The rows of a group lie close to one hidden flat surface of 12 dimensions, which passes through zero. Surfaces can cross.
In the rows, zero is written as 128.
Known rows, each followed by its group:
[118 133  92 127 147 119 190 123 104 100  98 152 133 117 147 122 152 156
 144 141]	W
[ 83 135 134 108 135 115 133 102 137 141 145  98 147 115 119 132  98 144
 140 117]	J
[144 154 165 129 118 131 123 137 147 125 119 132 125 112 110 119 125 107
 138 134]	J
[115  63 128 146 103 145 145 127 101 134 140  84 124 152 114 175 136 157
 152 186]	Y
[ 94 149  73 119 157 125 116  73 169 123 136 124 133 107 147 140  71 155
  93 141]	B
[ 98  92 121 138 138 123 138 151 111 127 156 113 126 147 111 128 146 147
 113 119]	J
[148 116 134 157 135  83  78 148 140  96  81 135  43 131 155 105 116 118
 181 161]	Y
[172 137  96 135 100 142 132 113 148 130 142 110 133 111 114 207  87  95
 131 119]	C
[ 82 177 120  99 152 157 182  97 106 121 141  69 149 129 174 122 129 138
 131 144]	C
[157 144 128 147 143 176  91 140 129 154 150 124 128  98 163 148 146 122
  45 142]	C
[137 114 116 138  73 191  37 116 169 116 146 152 174 128  91 218 119 176
  88 173]	J
[136 148  91 115 126  70 108  95  65 143 101 131 143 124 191 128 128 139
 157 104]	Y
[123 121 127  96 149 142 136  92 129 136 125 127 138 131 152 100  95 120
 128 183]	Y
[ 95 169 182 120 139 234 152 143 130 112 138  69 167  76 206 141 127 123
 101 132]	B
[120  99 108 153 129 140 163 151 160 132 157  98 140 143 110 145 100 102
 113  87]	R
[123 130  53  73 151 147  96  95 138 137 134 176 181 127 110 157 105 135
 114 101]	C
[133 115 134 113 166 120 152 162  90  94 155 137 117 124 155  79 145 108
 108 136]	W
[124 134 128 116 164 135 101 135 104 166 113  84  93 123 207 112 122  99
 159 141]	W
[106 179 152 111 117 129 151 144 154 141 120  80 117 131 159 150 116 104
 184 135]	W
[115 151 128 132 124 126 140 139 143 123 140 115 129 130 123 141 129 125
 124  96]	Y
[128 133 133 122 144 124 136 160 139 116 123 145 121 115 131 111 135 116
 129 115]	C
[131 151 111 163 161 101 131 141 143  89  89 181 101  65 170  99 137 161
  89  95]	B
[100 111  77 130 120 135  96 111  98 209 109 125 163 142 129 178 164 162
 133  48]	W
[ 77 182 178  45 141 162 208 107 108  83 136 121 131  94 137 121 143 156
 143 158]	R
[149 115 126 115 106 127  95 149  82 167 150 123 143 161 118 164 162 109
 129 101]	C
[ 81 155  86 111 126 112 109  96 119 118 164 100 128 167 163 141 131 168
  94 132]	R
[108  94 159 149  94  97 157 112 145 125 123 100 158 112  45 147  87 115
 188  47]	Y
[109 163 101 133 138 181 126 103 208 111 143 134 118 160 114 129 114 142
  61 181]	Y
[109 139 118 176 127 142 109 148 167 150 108  97  76 164 133 149 157 140
 123 132]	B
[158 193 152 116 100 136 118 136  77 102 134 151 166 157 133 110 193 127
 112 166]	C
[178 156  98 151 157 140 120 130 118  89  96 161  91  83 124 142 151  92
 125  38]	J
[112  68 146 136 136 169 183 122 137 146 122 115 111 139  74 125 139 128
 136 120]	R
[ 77 119 163  70 127 140 132  94 104 166 176 112 187 110 114 124 119 160
  91 139]	C
[123 142 148 126 120 135 127 111 113 140 135 105 137 131 136 124 133 141
 118 150]	C
[129 105 109 164 121  70 150  90 119 128  91 120  79 137 144 120 117 164
 156 184]	W
[146 123 195 109 128 163 164 202 117 117 159 165 144  85 100 119 175 126
  81 141]	Y
[108 106 180 127 121 154 114 196  91 138 155 128 172 101 121 140 172 148
 118 129]	B
[ 65  75 114 151 122 162 129  59 131 155  80 123 143 138 104 137 142 212
 139 135]	B
[143 114 123 149 149 156 105 183 142 141 127 153 127 146 127 110 160 110
  97 111]	R
[149  90 167 143 118 168 168 121 119 171 135  98  99 139  96 126 147 104
 100 109]	C
[149 171 146 124 122 122 115 119 118 152 128 115 108 141 162 108 142 112
 103 135]	C
[193 193 125 115 184 166 136 144 123 168 107 155 114  85 118 115 169  70
 108 146]	R
[ 98 161 113  66 153 140 139 105 141 134 162 146 149 120 166 108 109 140
  64 108]	J
[ 87 127  80 126 134 163 115  72 149 169 144  86 127 187 124 149 125 136
  91  88]	J
[120 134 140 123 106 141 122 104 140  78  98 147 119 128 144 125 120 157
 145 145]	R
[120  96  71 125 204 171 100 179 142 221  92 154 173 140  97  95 155  98
 167 151]	R
[ 96 151 148 132 128 122 127 179 103 146 163  69 141 148 115 144 163 113
 150  91]	J
[148 126 141 150 105 123 134 141 144  94 136 117 130 107 159 143  91 111
 117  92]	R
[116 108 131 140 128  47 120 139 131  69 113 181  93  90 101 103 116 158
 143  75]	Y
[139 167 102 121 117 116 138  91 161 111 153 138 133 144 108 130 100 107
  82  77]	W
[121  82 123 145 134 149 150 168  91  98 140 121 160  95  97 160 141 143
 152 137]	J
[107  84 161 102  98 154 168 118 138 184 141  75 121 162 155 143 100 121
 144 160]	J
[121  75 132 103 164  80 139 131 134 165 139 145 103  62 104 114  73 116
 128  98]	B
[138 137 129 155  92  95 134 144 111  90 157  95 149 106 119 181 111 148
 140 197]	W
[103 161  97 122 128  70 135 113 122 149 130 133 110 159 160 114 149 159
 105 100]	W
[115  95 146  71  78  93 114  42  83 111 175 144 205 176  99 100  79 154
 114 158]	B
[168 115 132 149 114 137 133 161 109  96 111 143 167  86 128 154 119 107
 173 129]	R
[142 160 118 113 180 186 135 118 164 131  91  99 125 103 159 114  81  61
 179 129]	Y
[104 112 162 130  97 121  87 110 165 126 121 130 129 120 136 132  88 160
 133 147]	R
[128 107 124 124 123 134 196  42 170 133 113 115  84 167 100  94  90 110
 120 111]	B
[146 161 133 167  75  27  90  98 125  72 100 163  98 159 152  99 133 169
 130 138]	B
[149 116 130 134 108  96 144  97 108 129 123 123 110 138 128 126 117 120
 134 113]	C
[113 190  91 124 123 108 148 144 144 103 145 103 133 173 136 135 132 116
 153 150]	R
[131 121 163  94 129 156 178 140 146  81 117 169 144 125  89  89 126 101
 155  91]	W
[ 88 136 112 131  98 105 151 117 140 118 157  85 128 187 102 151 123 147
 145 138]	B
[143 112 196 117 142 195 145 152 172 157 131 111  97 123  98 107 116  60
 124  91]	W
[116 144 125 155 178 170  96  96 212 150  98 140  85  98 100 105 108 134
  87 147]	J
[133 107 118 146 123 121 151 128 127 127 128 104  85 145 137 140 127 118
 136 105]	J
[ 93 164  99 109 138 160 171 127 207 112 128  86 109 153 112 157  89 101
 173 126]	C
[101  86 121 114 159 122 134  98 141 133 102 156  88  64 137 127 102 184
 109 136]	Y
[128  76 127 154 102 126  67 140 118 131  77 146 143 144 129 139 135 155
 192 157]	R
[113 155 123 117 126  94 150 177 100  90 148 127 164  90 133 152 136 142
 158 122]	B
[134  68 117 159 149 164 217 147 127 112 120 130  60 131  98 130 165 128
 101  90]	Y
[155 115  97 153 139 232 147 138 144 104 131 150 168 139  89 157 165 126
  77 165]	Y
[118 143 142 120 109 140 105 128 155 131 147 116 119 129 116 160 119 130
 110 109]	J
[114 131  84 127 153  97 137  99 102 144 121 134 125 119 167 119 134 160
 104 123]	W
[111 146 121 111 161 117  88 111 127 164  45 153  99 103 205  90 132 171
 177 206]	W
[ 89  98 163 130 130 157  92 101 136 190 125 100 106 165 144 103 142 156
  93 120]	B
[ 76 131  95 110 155 163 196 135 139 123 162 101 141 149 107 140 141 137
 103  98]	B
[140 117  97 106 155  39 181 129 119 134 135 166 181 101  83  78  78  99
 167  98]	R
[127 144 137 134 128 162 128 123 168 175 125 133  83 129 143 139 157 151
  59 143]	Y
[134 171 178 106 111 127 120 171 128 144 146 106 133 125 142 133 141  98
 141 118]	J
[160 180 123 159 105  87 127 131 136 131 136 124 120  89 141 165 120 145
 104 171]	W
[165  98 116 168 125  91  80 185 126 126 124 158  92 123 133 141 140 116
 127  98]	C

New rows. What belongs after each?
[136 107 133 121 124 122  86 120 117 116 134 144 143 128 117 120 112 134
 129 141]	W
[136 106  82 141 107  87 155 116  92  76 132 129 116 139 126 156 125 137
 142  83]	J
[146  87 103 142 141 137 199 122  69 120 145  66 121 122 134 157 115  77
 165  62]	W
[107 114 102 109 147 140 173 100 130  96 149 110 153 150 115 108  94 112
 136 134]	Y
[133 144  94  95 169 147 208  77 112 134 143 122 119 124 153 104 121  99
  88  71]	C
[135 165 145  79  96  76 121  87 111 104 129 177 173 126 107 103 114 147
 136 148]	C
[127 138 138 112  90 113 132 130 103 117 161 139 163 137 125 142 139 160
 103 180]	Y
[ 86  17 109 154 146 137 134  91 131 167 106 105  51 129 116 146 125 179
 124 135]	Y
[139 105  93  98 139  97  82 128  98 176 170 112 120 178 138 126 120  96
 112 122]	B
[113  96 123 119 141 171 119  86 156 169 131 139 135 131  95 131 113 144
  82 136]	C
[143 112  95 119  99 146 106 109  99 126 177  72 165 178 122 182  99 100
 153 164]	B
[150 145  55 120 140 133 107 121  74 118 107 127 136 135 215 157 143 119
 145 115]	J
[164  78 147 146 149 156 199 126 135  71  93 190 114  92  85  86 129 128
 124 179]	W
[193 181 133 154 117 115 108 172  79 104 125 142 120 129 175 123 185  99
 111 134]	C
[151  89  99 146 156 127 156 128  52  91  80 106 122  96 184 132 124 119
 213 180]	W
[130 169  75 129 145 140 167  58  83 134 135  90 117 178 183 117 154 128
  86 116]	C
[136 172 117 115 107  81  53 105 120 144 125 123 149 121 168 146 103 126
 159 126]	W
[122 116 138 119 114 101 134  89 115 110 124 123 108 111 167 119  96 137
 123  96]	R
[136 152 155 185 112 112 148 158 107  87 112  78  90 149 170 118 168 128
 151 166]	C
[140 152 135 133 127 133 115 130 172 111 128 173 106 159 107  93 145 122
  83 123]	W
[156 128 148 126 129 146 131 146 124 120  77 162 128 111 127 113 149 105
 179 117]	W
[ 95 122 145 131 126 124 121  87 121 160 146  96 116 160 136 104 135 164
  87 151]	C
[187 150  59 153 122 142 169  86 117 143 134  77  82 160 166 185 118  68
 108  81]	C
[160 122  93 134 145 123 144 144 120  81 100 188 129 114 123 110 140 114
 133 104]	C
[133 129 136 146 108 112 105 133 169 144 126 111 139 130 111 145  90 119
 162 159]	R
[140 114 138 113 135 122 165 127 108 133 124 139 124 120 114 112 128 110
 142  96]	C
[143 158 140  89 132 108 122 115 147 158 111 151 107 140 136  98 118  97
 145 105]	C
[ 71 130 192 121 106  87  70 234 184 155 166  95  94 157 111 123 136 128
 157 132]	C
[115  92 134 116 160 103 121 152  73 141 145 158 135 103 146  88 162 163
  90 144]	W
[114  95 168 119 121 104 175 131 121 123 152 142 136  96  87 109 114 148
 103 131]	W
[154  97 177 155  95 125 100 153 122 130  83 178  81 184  70  94 203 150
 158 175]	R
[221 180  83 140 165  57 164 127 111 134  94 185 101 128 107  67 144  57
 147 113]	R
[114 127 153 122 108 141 183 135 126 145 139 114 118  88 120 169 140 157
 108 121]	Y
[121 103 137 120 148 120 105 173 128 147 162 143 130  90 138 135 119 129
  80  96]	C
[ 83 120  48 128 133  84  60  79  87 167 119 130 143 133 178 165 139 203
 104  98]	Y
[150 183 111 163 126 130  67 171 160  98 111 119  83 156 162 138 149 103
 147 155]	Y
[160  60 149 145 110 117 104 126 108  85 147 154 137 143  68 111 114 113
 118 121]	W
[141  72  78 118 187 152 140 142 117 168 116 173 218  56  89 115  94 103
 137 107]	R
[119  68 108 152 151 203 162 118 157 159 144  92 111 127 100 167 117 116
  89 104]	C
[154  76  71 161 121  94  64  91  70 120 116 113 117 183 147 135 119 116
 156 102]	W
[120  92 154  70 158 123 202 114  99 160 114 143 143  96 176  65  98 117
 138 140]	J
[127 147 171 104  85  74 106 131 170 165 154  99 101 131 117 152  77 105
 156 121]	C
[137 169 146  88 135 120 147  80  58 170 163  94 111 111  88 155 176 146
 101 170]	R
[163 146 107 142 101 109 176 103  98 103 103 136 169 172 115 101 145 107
 171 146]	J
[144 115 121 148 135 169  81 174  95 121 121  97 133 143 158 154 156 105
 166 162]	W
[157  74 138 154  78  75 143 154 118 102 147 111 125  91  95 187  84 118
 167 106]	C
[135  91 142 117 127 159 139 108 100 187 140 130 146 141 124 118 155 139
  83 140]	Y
[180 166  94 139 132 135 131  63 134  94  87 153 107 100 153 139 105 118
 122 140]	R
[143 161  95 148 143 157 176  85 142  94  82 113 110 145 151 117 128 113
 151 146]	C
[122 120 159  99  73  85 119 129 113 120 136 134 171 139  80 146 113 142
 190 144]	C
[162 107 105 175 162 148 112 169 139 127  56 164  72 168 132  93 187  92
 167 106]	C
[135 132 162  85 148 125 100 147  93 159 140 135 163  59 154 120 109 108
 132 101]	W
[144 176 139 105 125 103  62 175  93 116 180 125 174  93 162 145 122 118
 105 134]	W
[101 133  88 135 155 150 110 148 116 123 133 101 163 130 133 154 136 115
 143  70]	Y
[136  93 114 122 112 129  98 114 172 166 148 153 111 169  65 142 121 122
  91  97]	C
[160  99 124 195  83 117 145 100 143 112 156  87  95 129 111 179  98 138
  80 147]	C
[123  90 116 159 101  86 139 136 119  76 137 154  75 148 108 146 155 192
 105 168]	Y
[114 105 181 117 102  75 121 171  86 155 159 116 138 113 124 127 140 142
 137 121]	W
[135 127 128 132 118 140  15 116 141 177 136 113 126 161 135 145 119 114
 110 115]	W
[152  94 139 151 115 172 124 150 118 148 117 126 147 142 113 144 156 117
 141 155]	J
[ 97  97 114 150 133 134 125 156 130  85 115 135 151 134 105 133 141 162
 160 155]	C
[144 142 161 118 112  78 107 152 144 113 175 183 168 102  69 104 116 139
  72 141]	R
[ 75  83  99 103 153 117 151 127 127 142 112 115 123 150 112 117 114 131
 187  91]	C
[115 178 154 129 118 113 129 129 122  86 160 110 162  75 162 135 104 158
  95 180]	C
[100  97 107 117 145  68 174 165 161 142 173 109  96 102  71 154  83 117
 143 103]	B
[166 157 120 139 113 123 109 130  87 126 131 115 152 101 127 170 140 121
 151 158]	R
[135 148 185 103 106 104 134 142 129  97 103 154 146  78 125 112 106 134
 186 180]	W
[148 143 191 107 124 119 152 116 123 118  84 148 142  60 129  98 103 119
 187 158]	C
[ 93 106  99 141 148 171 112 140 149 168 130  68 125 152 167 156 112 117
 137 108]	R
[136 124 109 139 147 162 103 115 129 142 138  71 113 129 158 153  99  94
 137 139]	W
[111 121 154  99 152 164 111 144 137 139 107 148 162  73 124 125 109 133
 156 146]	C
[113 141  99 115 135 125 123 106 129 139 110 130 138 127 148 132 127 146
 138 125]	W
[116 137 120  74 121 124  98 113  57 172 179 121 189 141 145 142 157 142
  86 115]	C
[131 161 127 137  92 102  97  54 171 113  90 132 119 143 127 128  82 151
 148 179]	B
[ 96 112 129 122 126 108 144 130 143 132 129 122 112 163 130 104 120 134
 142 113]	R
[119 118 104 145 133 124 142  86 116 138 112 103 108 155 148 118 128 139
 129 128]	C
